Every row belongs to one group in each of 5 separate groupings. Each group adds its own fixed numbers to the row, and there is some noise. The rows also spread widely along 18 directions, which tell nothing about the answers.
Some rows, each with its group in each grouping after it:
[-262 255 154 -15 -109 -371 -326 -25 -43 129 -87 -208 63 384 312 361 135 -79 186 204 288 177 -57 91 105 168 37 185 -249 -555 -338 362 101 -79 -185 33 260 37 -145 -88 128 204 116 -222 -420 -75] | q42 q475 (2) X T
[-178 -60 -11 -122 89 154 -311 -333 -52 183 -29 -254 -258 -56 -118 85 64 145 48 7 65 31 209 -80 -95 340 9 107 -14 1 -87 -99 205 -93 -80 73 -351 -211 -179 239 -140 -74 44 -231 -327 176] | q542 q433 (1) C E
[32 265 0 135 -217 123 -360 -367 -138 -131 20 29 -61 257 -45 -113 217 -63 104 284 -34 349 123 -87 35 185 -36 -126 135 35 -289 -216 -205 180 75 -14 -175 -198 -40 201 191 217 291 228 -278 164] | q42 q541 (0) X P
[467 56 -37 46 43 59 -147 296 -196 137 50 149 148 17 82 -52 -207 22 54 230 124 93 73 46 95 -116 166 201 270 -191 8 74 -60 -263 88 9 139 11 211 -98 -243 193 191 64 144 -7] | q772 q667 (1) W Z
[-58 269 40 26 5 -123 -214 -135 -180 21 -301 20 199 320 67 81 293 -252 -314 180 -50 -41 -261 161 0 87 124 34 -53 186 -40 -317 -277 -12 333 -8 -30 313 -387 -108 -251 -84 57 348 261 -31] | q542 q475 (2) C R
[-168 2 -53 48 -95 -386 -382 46 -75 459 -181 235 115 218 -108 271 -165 -144 -197 253 -2 294 -141 -180 -10 0 -189 115 222 11 178 -30 -12 129 -271 239 40 -377 -234 93 -248 -50 187 186 61 -315] | q158 q611 (0) W Z
[-12 116 163 27 248 147 -233 220 330 247 -24 -41 -84 -74 106 -75 -33 221 182 93 -115 51 -89 27 -232 -114 10 0 73 87 132 149 -43 -192 144 53 -215 257 231 -24 71 -78 -40 226 137 148] | q158 q433 (1) C T
[0 69 -159 -149 -62 155 -40 -188 -358 -165 -181 -328 -206 297 -20 247 210 -41 92 -23 -41 -163 47 17 -77 -10 185 6 -79 -204 -68 26 -122 -241 -11 -80 7 -10 -102 -154 -37 52 -250 -128 -43 -3] | q772 q667 (0) C P
[-80 89 143 105 -209 -140 -173 -23 113 230 -24 189 114 435 5 -40 77 -81 86 405 -73 318 207 -310 -163 -189 -176 -256 169 278 139 120 -353 312 98 122 -75 -39 51 -91 189 265 173 382 130 -134] | q42 q541 (1) X E
[-114 187 -256 86 122 78 -263 20 -243 -12 -291 156 -137 -37 242 -116 136 -318 16 -335 15 -76 -287 172 48 146 206 84 -147 -110 81 -338 61 -81 2 -97 66 203 18 117 -127 -199 -261 227 525 101] | q42 q611 (2) W R
[-96 44 153 -201 79 -1 28 76 -13 285 121 -166 249 -383 112 65 -144 111 -392 149 2 -106 -10 76 -119 52 -317 221 -117 -128 30 2 82 -267 -93 -74 -91 135 -291 105 -279 -174 385 -75 -289 134] | q542 q433 (2) X V
[-295 137 -32 45 -133 263 120 251 -383 23 -100 -134 212 -304 70 -201 -9 -246 -325 38 110 149 177 -228 187 75 -173 108 -125 205 228 20 168 77 -43 25 15 23 201 218 110 -217 -147 27 216 216] | q42 q433 (2) X V
[-326 145 -135 180 84 137 -222 148 -104 129 -89 156 -110 183 -56 -146 -4 -153 46 -337 -272 -152 -294 29 91 34 -239 -50 -297 126 50 72 -223 118 -52 54 203 -288 -147 107 113 -170 198 223 -444 -123] | q542 q611 (0) X P
[-157 161 -64 -3 -43 118 -204 98 -25 94 -38 188 159 90 27 -216 -97 -112 -156 120 -187 139 -72 -11 64 8 -281 43 -54 230 101 24 -142 95 -108 -20 100 -131 -123 148 -41 -186 227 370 -65 -91] | q542 q611 (2) C P
[-275 27 32 -83 -64 123 108 174 -265 -99 31 -354 -152 -320 54 56 -172 127 -349 -82 -47 16 -124 -237 12 -152 -438 176 -68 6 283 73 324 -99 -159 -53 -82 -150 76 187 235 -114 -180 -269 -264 265] | q772 q433 (0) X V
[-135 155 135 -190 -36 378 169 292 -218 22 -102 -232 354 -352 -10 -123 61 59 -417 -200 90 -46 110 -54 194 228 81 319 -323 88 -21 -37 95 -155 166 26 78 360 62 262 -47 -227 -11 -92 114 278] | q772 q667 (2) C E
[-140 240 -17 -7 -35 -89 -47 -25 -169 168 -100 3 109 47 348 -229 27 -136 -392 40 60 -27 114 -138 226 106 -11 50 -251 17 41 -151 -236 56 105 -112 3 230 -26 97 94 -15 148 35 341 270] | q542 q667 (1) C P
[244 -61 44 -43 136 272 -132 153 -60 -33 5 -90 -22 -100 -225 0 -145 284 60 252 33 142 48 -85 -160 -72 61 325 326 184 174 159 257 -328 212 82 -189 26 258 -36 -120 56 -190 91 183 125] | q542 q667 (1) X T
[49 162 53 33 5 93 -164 112 -209 136 57 -199 -115 -46 -237 365 61 225 252 -92 6 136 -120 -78 -17 -155 68 92 171 -423 -99 119 29 -314 6 249 60 -94 190 24 126 178 34 -103 -327 55] | q158 q475 (0) C T
[87 -155 -202 -63 131 237 -13 109 -320 75 -88 -15 31 -21 -115 -104 -99 -169 -82 -22 -21 -308 37 126 -74 80 -112 167 -1 71 204 102 73 -213 4 8 18 -198 -194 -26 -392 -167 4 -56 -99 -159] | q42 q611 (0) X E
[-21 76 120 74 163 -274 -144 45 -3 35 66 -51 77 -136 139 19 51 -59 -53 29 165 167 -359 81 -46 171 -236 233 40 -214 -86 14 250 -204 39 79 -89 123 -41 157 64 6 -33 -4 2 172] | q158 q667 (0) C R
[20 11 -268 -38 216 426 -271 -165 -190 -44 -288 9 -137 26 -131 -162 271 -175 283 140 -113 -54 -3 267 -113 209 243 -61 60 171 11 -96 -89 -246 147 -7 -235 129 13 7 -223 -254 -292 333 290 72] | q542 q611 (0) C E
[139 195 89 42 -214 234 -91 -26 -167 -122 -40 -162 -108 295 111 -121 153 -159 68 -18 -65 -71 131 25 -106 135 61 77 -105 72 -123 -192 -166 49 88 -160 6 16 -221 -107 -285 121 139 191 -128 -99] | q542 q611 (1) W R
[-171 -83 -32 -15 94 -134 78 -118 0 145 64 28 47 98 324 -274 24 -121 -78 165 -16 -124 225 -120 -177 38 -253 -4 -230 21 153 141 -86 7 -121 -115 -91 114 -16 49 146 -46 19 185 196 106] | q158 q475 (2) X V
[-24 -92 -26 -86 -211 145 -221 -172 -70 52 189 -51 -70 -215 -123 156 -149 119 20 -120 -85 333 -6 -270 -171 -202 -200 -92 284 -127 31 -255 187 36 -238 12 -220 -310 7 337 52 139 108 93 -230 27] | q42 q433 (0) X Z
[-92 22 -106 27 0 424 19 118 -324 -214 -219 -222 44 -290 55 -307 137 -251 75 14 102 141 -44 0 62 170 95 2 -18 142 113 -16 254 -93 100 44 -171 208 327 242 92 -211 -440 180 349 328] | q772 q475 (0) X Z
[85 51 10 -125 57 -85 -98 194 -60 294 -104 -73 168 -194 434 -201 -226 81 -349 200 273 -1 330 -174 154 45 124 265 7 -40 236 34 169 -55 79 3 -84 370 249 120 -93 43 70 -205 578 341] | q772 q475 (2) C E
[-279 -127 -2 -217 65 104 -91 -148 -45 -46 -190 -201 -110 340 30 137 60 271 -102 -125 -4 -143 111 -228 -37 -114 259 84 -274 110 112 200 25 23 82 -64 -79 164 9 1 276 68 -283 -176 76 -21] | q542 q611 (2) X Z
[-99 -137 130 -49 -56 239 -284 -292 267 215 198 -110 -135 -86 -40 -231 15 221 274 60 -8 227 417 -279 -186 206 -125 -89 79 133 -93 12 126 242 -32 116 -459 -158 26 349 110 164 270 11 -348 191] | q542 q611 (0) X E
[-78 165 215 271 -8 85 -216 154 38 138 -23 -38 118 -95 228 -364 86 -171 -28 -62 80 150 -99 23 192 171 43 -132 -148 129 -100 -47 -14 285 237 75 -133 128 100 209 115 17 205 86 -173 193] | q158 q433 (1) X Z
[51 173 9 123 59 213 -206 129 -65 59 -67 -32 -252 84 131 -293 -61 56 -103 -41 -217 -176 103 -9 -72 129 -141 130 -106 279 167 -77 -92 12 216 -111 -80 -36 -59 47 -171 -13 137 95 -46 227] | q772 q667 (2) X E
[-244 396 167 -163 -202 304 -312 262 445 -113 -274 -306 -121 -209 523 -121 74 220 26 -78 -25 294 -104 37 -28 34 186 27 -264 73 -30 -112 263 125 -38 -369 -71 652 241 181 84 -123 -254 171 441 395] | q158 q611 (1) X E
[-139 167 -60 98 -134 137 -249 215 -212 252 -297 -113 -143 245 -19 45 -43 -65 -18 33 98 -44 346 -111 65 214 171 207 -120 215 128 113 36 78 -74 63 123 -217 -9 -39 -369 -41 -86 -69 65 -135] | q158 q433 (2) X E
[-35 299 49 -98 -86 -48 -407 147 -82 84 -362 -45 276 78 260 104 -3 -84 -415 342 75 229 -273 190 263 -46 178 58 45 59 -5 -126 -24 57 130 -124 38 323 -159 -31 -233 -76 111 54 222 11] | q542 q611 (2) C Z
[-61 34 278 -28 -176 -12 55 136 -30 150 14 -85 289 65 146 -147 47 -144 -225 -108 85 1 154 -210 -24 128 -35 155 -229 86 -49 19 -12 206 97 123 1 172 -136 128 -27 105 184 71 -8 -42] | q772 q611 (0) X T
[298 256 80 -18 23 16 -464 26 245 73 156 256 -105 91 6 25 -307 576 -121 47 -189 224 -44 -166 -117 -120 -16 406 215 50 -15 -219 -35 -154 110 -137 -21 -34 87 168 21 201 329 306 49 220] | q772 q667 (1) X T
[-134 -149 -173 -266 108 36 -73 -192 -19 21 -122 66 411 -229 11 -104 42 -94 -282 407 64 219 -183 38 31 -8 -8 -103 76 68 55 -35 99 -114 -86 3 -267 214 8 246 124 -274 -155 194 347 106] | q158 q611 (0) X P
[-50 -268 -15 -47 32 95 182 49 -281 243 89 25 330 -282 -10 -127 109 -248 123 -143 250 144 128 -188 143 -10 117 -158 -16 -207 5 132 95 -21 -57 281 -70 96 309 190 205 30 -99 -121 174 17] | q542 q541 (1) C E
[-59 90 -15 148 170 560 -68 229 -208 147 -131 -95 -14 -438 -262 -183 78 -27 140 -10 -67 31 60 -69 -43 146 107 -19 134 289 202 -40 24 -186 316 253 -288 66 297 131 -172 -212 -149 198 184 351] | q542 q667 (2) X R
[-350 43 177 147 -6 -8 -47 121 -133 383 -213 -190 174 -78 -79 -9 249 -397 146 144 254 100 155 -47 -26 559 -103 166 -237 27 -65 246 71 -38 50 318 -116 -5 -110 135 -229 -186 5 112 -20 103] | q42 q667 (1) X Z
[75 -91 157 21 202 156 -259 -87 282 -38 7 -176 -16 29 498 -448 -41 139 -65 -139 66 -186 118 114 83 191 241 -34 -283 57 -146 37 207 210 302 -219 -313 271 -57 83 101 179 161 -359 -222 265] | q42 q667 (2) X T
[-160 82 -92 -66 151 -35 23 68 -136 59 -117 125 193 89 171 -206 -64 3 -421 192 -62 -18 -6 -138 77 -230 34 1 -37 204 294 31 -159 -23 102 -52 -15 230 191 -16 292 -97 -199 151 455 80] | q158 q433 (2) W T
[146 46 175 138 -96 -19 -374 268 371 163 39 21 -71 80 458 -175 -201 152 95 -325 -79 80 -102 46 113 -201 160 -185 -77 -13 -40 15 145 420 83 -161 48 110 46 4 -11 342 250 -161 -214 -53] | q158 q667 (2) X E
[101 -127 199 67 20 221 64 39 -28 -125 -35 -292 -125 68 -302 231 217 93 327 -194 -45 12 -62 -124 -384 -129 162 32 173 130 135 68 185 -119 399 185 -191 215 121 -80 32 253 -379 132 180 -32] | q42 q667 (2) X P

New rows, each followed by its group in each grouping:
[95 -121 -136 33 197 -230 -131 96 -111 97 -195 87 131 123 390 -170 -124 -211 -206 167 271 -135 17 81 90 104 150 244 -104 21 171 92 226 -86 62 -153 8 175 -39 -110 -191 -11 -191 -118 531 -2] | q42 q667 (1) X V
[109 -107 -10 -116 71 125 -331 -119 -18 -112 -118 -184 -78 46 8 44 -178 193 -214 114 56 -9 -76 62 -54 113 99 257 85 171 59 -94 351 -102 42 -159 -207 -133 -220 107 -263 -26 -35 -155 -152 26] | q42 q433 (1) X Z
[28 100 -123 27 -157 493 -185 -15 -299 -27 -96 -275 -313 -9 -90 -138 -25 7 167 124 -74 10 308 -116 -48 178 9 -2 123 148 82 -89 52 -80 -93 -19 -166 -346 18 31 -319 -52 -14 20 -214 120] | q542 q475 (1) W R
[-244 -54 1 1 15 575 49 103 -283 -166 -280 -460 -114 -127 55 -325 205 -223 -67 -245 -92 -290 21 108 4 299 89 -17 -388 310 112 30 155 74 192 -90 -211 123 -120 92 -196 -277 -237 -102 -160 140] | q542 q611 (2) X Z
[-160 19 141 143 25 -34 -107 231 -2 91 -134 47 250 24 167 -279 29 -256 -70 48 67 164 -146 -21 166 125 -99 -28 -155 219 30 157 47 211 151 127 -24 109 43 145 128 -31 -19 144 12 83] | q772 q667 (0) X Z
[-4 123 81 55 -176 213 -124 288 -172 -101 -206 -241 -88 331 60 -180 -111 17 -340 -2 -45 -177 107 -60 134 24 -35 173 -148 454 203 102 65 256 236 -143 89 -150 -215 -94 -185 48 61 -216 -276 -88] | q42 q611 (1) X E
[-66 -130 -176 1 163 4 -6 -234 -270 -98 84 97 65 99 38 -355 -49 -229 -279 39 -33 -188 4 43 34 200 -263 94 -104 139 78 -58 29 -33 -23 -73 -72 -259 -254 185 23 -140 83 51 -222 -53] | q42 q433 (2) W P
[-92 -162 99 -54 -50 -57 -136 -210 -37 316 25 -188 -214 14 -142 312 -54 170 6 -86 -124 -36 67 -320 -370 -149 -165 -64 150 -70 211 -105 3 -42 -16 133 -296 -190 -186 108 -74 158 123 8 -147 70] | q42 q475 (1) X Z
[349 74 162 -77 -205 118 -121 -90 87 -206 170 -154 -26 85 226 -104 -59 133 -122 -63 -37 99 5 -42 -97 -176 95 41 146 49 -90 -310 62 73 168 -252 -119 226 -55 36 -57 317 125 94 60 12] | q542 q433 (1) C P
[-51 57 -207 -56 127 340 -98 414 -229 164 -331 -114 -12 -130 283 -240 -125 -151 -71 12 -14 -192 59 88 221 -117 176 -109 -93 86 316 207 -23 -47 47 -27 7 150 241 -101 -112 -218 -193 -206 255 134] | q772 q611 (0) C E
[191 -144 376 70 236 59 100 212 162 9 150 -256 57 -217 175 -282 7 -56 -47 -107 46 -198 -235 218 -134 10 -87 59 -7 100 65 3 223 -47 446 28 -235 408 -107 -60 -113 113 87 -93 -189 103] | q542 q433 (1) W E
[-230 158 199 -149 -72 206 46 173 257 -80 64 -297 -22 -235 299 22 150 57 254 -148 -107 156 -210 85 -138 -193 -74 -233 -214 -289 -115 70 64 -97 -148 -173 -13 438 211 59 315 -31 -163 124 -80 166] | q158 q433 (1) W E
[-121 -229 154 -305 -72 -331 281 -204 -282 55 -36 -113 641 -134 -77 267 123 -133 -679 173 343 284 -71 -284 101 44 -36 229 -19 -65 7 -115 266 -73 1 158 -107 282 -162 241 127 -39 -169 -108 435 -6] | q772 q667 (1) C V
[42 164 40 78 -61 25 -361 -102 -175 145 -233 -230 -235 52 39 111 80 -97 -45 234 17 14 51 22 -160 249 25 138 131 93 35 -228 0 -71 120 42 -311 -61 -209 27 -432 -35 26 80 13 190] | q772 q433 (0) X Z
[-83 98 54 -60 100 225 16 212 -70 190 47 -83 81 -339 59 -50 -175 198 -311 -184 -99 -121 64 -106 23 -50 -180 157 -118 -15 159 -36 33 -144 57 -61 -50 81 12 171 -33 -95 210 -101 -73 269] | q42 q667 (2) C V
[-49 257 -88 -130 -32 248 164 -30 -516 -362 -99 -393 -48 -99 139 -157 216 -202 -263 430 113 55 55 50 -8 70 -206 163 51 43 138 -45 55 -357 173 -226 -149 248 143 -9 109 -164 -393 53 346 412] | q42 q433 (1) C E
[126 -12 -20 4 262 95 32 369 3 232 69 143 278 -340 197 -309 -278 7 -303 -90 -107 -183 -227 70 162 -251 -110 -11 -5 41 243 52 -101 -145 199 18 6 221 101 34 27 -80 253 14 109 153] | q542 q667 (0) C P
[-46 139 80 201 59 120 -285 209 -148 266 -123 53 55 3 -264 -58 23 -94 70 -1 6 92 -29 -14 68 288 -77 166 65 199 27 3 24 12 164 350 5 -201 -77 183 -233 -91 195 192 -220 5] | q772 q475 (0) C E
[-267 5 -180 -78 94 -134 -237 186 74 349 -278 83 126 272 472 -88 -165 -148 32 -14 150 -159 211 -39 267 -43 258 -110 -343 -174 77 368 -97 141 -230 -33 220 71 55 -111 92 -15 34 -264 132 -167] | q42 q611 (0) W P
[252 -346 -221 -251 152 32 105 -135 -280 23 104 164 143 78 65 -206 -363 148 -504 -99 165 -335 378 -268 6 12 174 430 -38 149 198 -126 147 -212 -97 -173 11 -130 -102 73 -232 18 -22 -195 352 -151] | q542 q433 (1) W R
[-22 -262 -66 136 338 -190 -211 -240 98 127 -51 219 -96 303 82 -205 41 -86 104 136 -83 -170 -18 48 -278 120 -126 -1 -4 226 177 105 -9 52 112 -1 -241 -53 -173 -40 20 15 -25 207 82 -86] | q42 q541 (2) X V
[-207 -186 184 -1 -70 87 259 225 -119 67 27 -327 43 -343 -67 -15 -20 -118 -55 -308 49 -11 -78 -222 -266 78 -347 185 -136 48 233 123 373 -47 -131 169 -57 28 -10 246 -48 -113 -205 78 13 39] | q158 q475 (0) X Z
[-28 -120 109 -197 -96 -29 66 318 -81 260 20 -196 193 -226 100 279 -208 176 -225 -284 149 119 -21 -320 72 -406 105 77 52 -307 172 174 262 10 -150 149 71 124 208 76 164 174 -84 -408 121 -105] | q158 q611 (0) C T
[55 -215 -185 -78 213 249 36 -108 -171 -61 -88 5 -13 16 -35 -98 107 -76 154 277 -148 -18 -117 26 -160 -247 66 -309 144 58 214 156 -155 -269 145 7 -287 137 252 -90 198 -78 -347 210 273 158] | q772 q667 (1) X Z
[-71 -164 -60 -146 126 337 -218 11 130 319 -207 -6 161 -33 75 -83 -25 127 148 7 33 -107 383 -39 22 48 463 -192 -126 62 5 172 -60 46 30 52 -171 163 121 30 -109 -48 32 -170 67 11] | q42 q541 (2) X E
[-94 168 173 -90 -252 -30 -107 264 -44 238 -110 -139 94 -197 93 168 -106 -19 -296 -30 28 210 -60 -184 -25 -59 -124 162 20 37 159 -198 151 51 -70 53 31 90 -57 141 -248 -18 67 85 177 57] | q772 q433 (1) X E
[-104 -80 -76 26 43 15 -100 5 -41 79 -75 133 201 -6 -99 -89 26 -228 -34 -87 -35 45 -194 81 -57 138 -76 60 -67 144 -2 -48 77 -15 -105 91 19 -87 -143 168 -133 -207 -71 324 9 -225] | q158 q433 (0) X P
[133 -229 21 -196 48 12 -238 -275 60 114 -103 -171 -207 248 -67 310 -14 250 121 78 -22 -40 217 -184 -381 -130 212 23 250 -18 142 4 53 -102 69 24 -342 26 -95 -50 -108 236 -92 -96 173 -90] | q42 q611 (0) C Z
[-85 -160 -265 -197 242 323 29 -206 -221 -2 -120 183 373 -60 -260 -135 203 -99 31 104 5 10 -9 36 83 145 314 -68 -133 56 -110 8 -167 -336 69 122 -66 157 156 183 160 -299 -230 310 265 116] | q772 q667 (1) X P
[-154 136 32 15 76 -287 167 222 -173 222 152 118 171 61 86 83 8 -59 -197 -36 -30 -50 -186 -97 14 -234 -441 71 -138 -308 84 211 -273 -191 -22 86 277 51 10 -18 315 56 157 65 -73 -3] | q158 q667 (0) C E
[-150 121 -95 -107 164 73 -13 324 -37 297 31 350 352 -145 82 -149 -274 130 -273 -322 -8 -196 23 -97 154 141 -105 388 -455 -119 -57 80 -155 -265 -199 -26 381 -7 -13 265 -25 -282 316 118 -51 59] | q772 q667 (0) X R
[-93 131 -45 -161 -89 58 84 119 -147 -211 -95 -129 78 -129 502 -359 -60 -185 -344 135 137 20 101 -47 -67 112 -212 358 -202 81 230 17 272 -95 -87 -372 -19 394 113 194 11 -152 -268 206 730 295] | q42 q611 (2) X Z
[-236 121 220 -166 -132 133 -433 -554 363 -40 6 -294 -369 159 -30 258 317 371 292 33 -118 265 148 -160 -407 179 45 -58 -28 -1 -266 -280 40 40 16 -103 -461 104 -151 248 175 151 -1 174 -217 277] | q42 q433 (1) X E
[-82 24 -151 -193 -52 263 54 7 -462 229 -29 -62 368 -131 -137 65 48 -92 -158 385 138 108 263 -78 233 -69 112 -113 35 -159 -63 113 -212 -221 -67 125 4 -36 116 7 -11 -101 84 -129 -99 73] | q542 q433 (1) X E
[61 62 189 -230 -367 -171 -221 -126 195 58 -140 -263 103 240 347 166 -127 182 -377 161 75 241 160 -316 16 -230 208 -38 64 90 71 -197 87 313 -23 -143 -116 226 -128 35 -30 308 79 -139 265 0] | q772 q475 (1) C P
[-86 -141 105 -222 -24 25 197 -115 -220 68 -32 -232 197 -37 -223 101 54 63 -432 40 31 -58 120 -327 -162 5 -121 230 21 176 204 -56 56 -90 128 181 -216 85 -164 182 23 -39 -55 -36 169 56] | q772 q611 (0) C P
[-87 -188 -204 -240 70 433 53 -66 -315 167 -12 -72 40 -199 -220 3 -72 34 66 -10 -82 -77 370 -192 -147 59 2 59 -17 -16 138 99 -23 -333 -285 102 -126 -219 110 182 -152 -259 -116 60 20 24] | q772 q433 (2) C Z
[-223 -7 -170 -101 -1 224 -13 -5 -162 233 -116 29 -128 48 -224 24 -104 191 -134 -50 -153 -84 362 -442 -140 44 -24 104 -74 214 274 -36 -157 -124 -175 46 -49 -283 63 122 -62 -175 -101 115 194 57] | q158 q667 (1) W R
[-45 116 -124 -103 61 -36 -404 22 41 113 -247 65 -7 34 269 120 -80 21 -30 -63 39 52 -208 100 52 -70 248 26 -20 -221 15 -151 53 -45 -73 -113 7 198 -20 62 -55 -30 -25 21 264 22] | q42 q611 (0) W Z
[199 -361 -70 -147 91 305 95 -22 -228 -241 0 -141 126 0 61 -374 -138 -21 -190 -216 176 -187 159 -26 53 195 212 340 -175 233 39 74 444 -68 55 -148 -66 -24 -27 81 -182 -20 -290 -210 139 -82] | q542 q667 (1) X T
[8 83 68 130 298 43 -191 143 -62 516 -16 15 2 -206 50 -222 -138 -104 -170 37 -104 -335 -49 165 -59 309 -213 198 -111 19 98 -75 -148 -185 120 139 -133 -85 -338 21 -509 -237 494 92 -299 143] | q542 q475 (1) W T
[-255 -265 226 23 220 -259 145 -127 207 338 54 80 181 230 90 -283 143 -61 -94 16 18 -192 285 -243 -268 196 -206 0 -317 269 126 276 -157 189 159 179 -218 184 -133 103 211 25 77 125 118 -11] | q158 q541 (2) X E
[113 265 145 73 -134 -51 -441 263 273 308 -48 57 -60 164 282 -18 -351 299 -113 187 -127 90 148 -121 -34 -188 -34 51 119 89 150 65 -133 163 30 -130 28 -12 -8 -57 -174 245 503 -13 -74 53] | q42 q541 (2) X P
[-153 -201 78 -178 350 209 173 101 14 156 -138 -161 281 -66 -22 -146 52 83 -196 19 -20 -402 95 63 -65 173 93 121 -389 176 88 262 -24 -268 175 48 -81 292 -151 -13 -41 -327 -31 -73 -34 70] | q772 q475 (1) C V
[124 79 -85 20 -148 319 -153 212 38 -107 -59 123 14 22 382 -393 -204 22 -127 -343 -179 30 28 -81 208 -362 211 -259 -33 237 173 -293 -36 368 94 -254 89 183 200 60 105 163 14 164 250 -24] | q542 q475 (0) W E
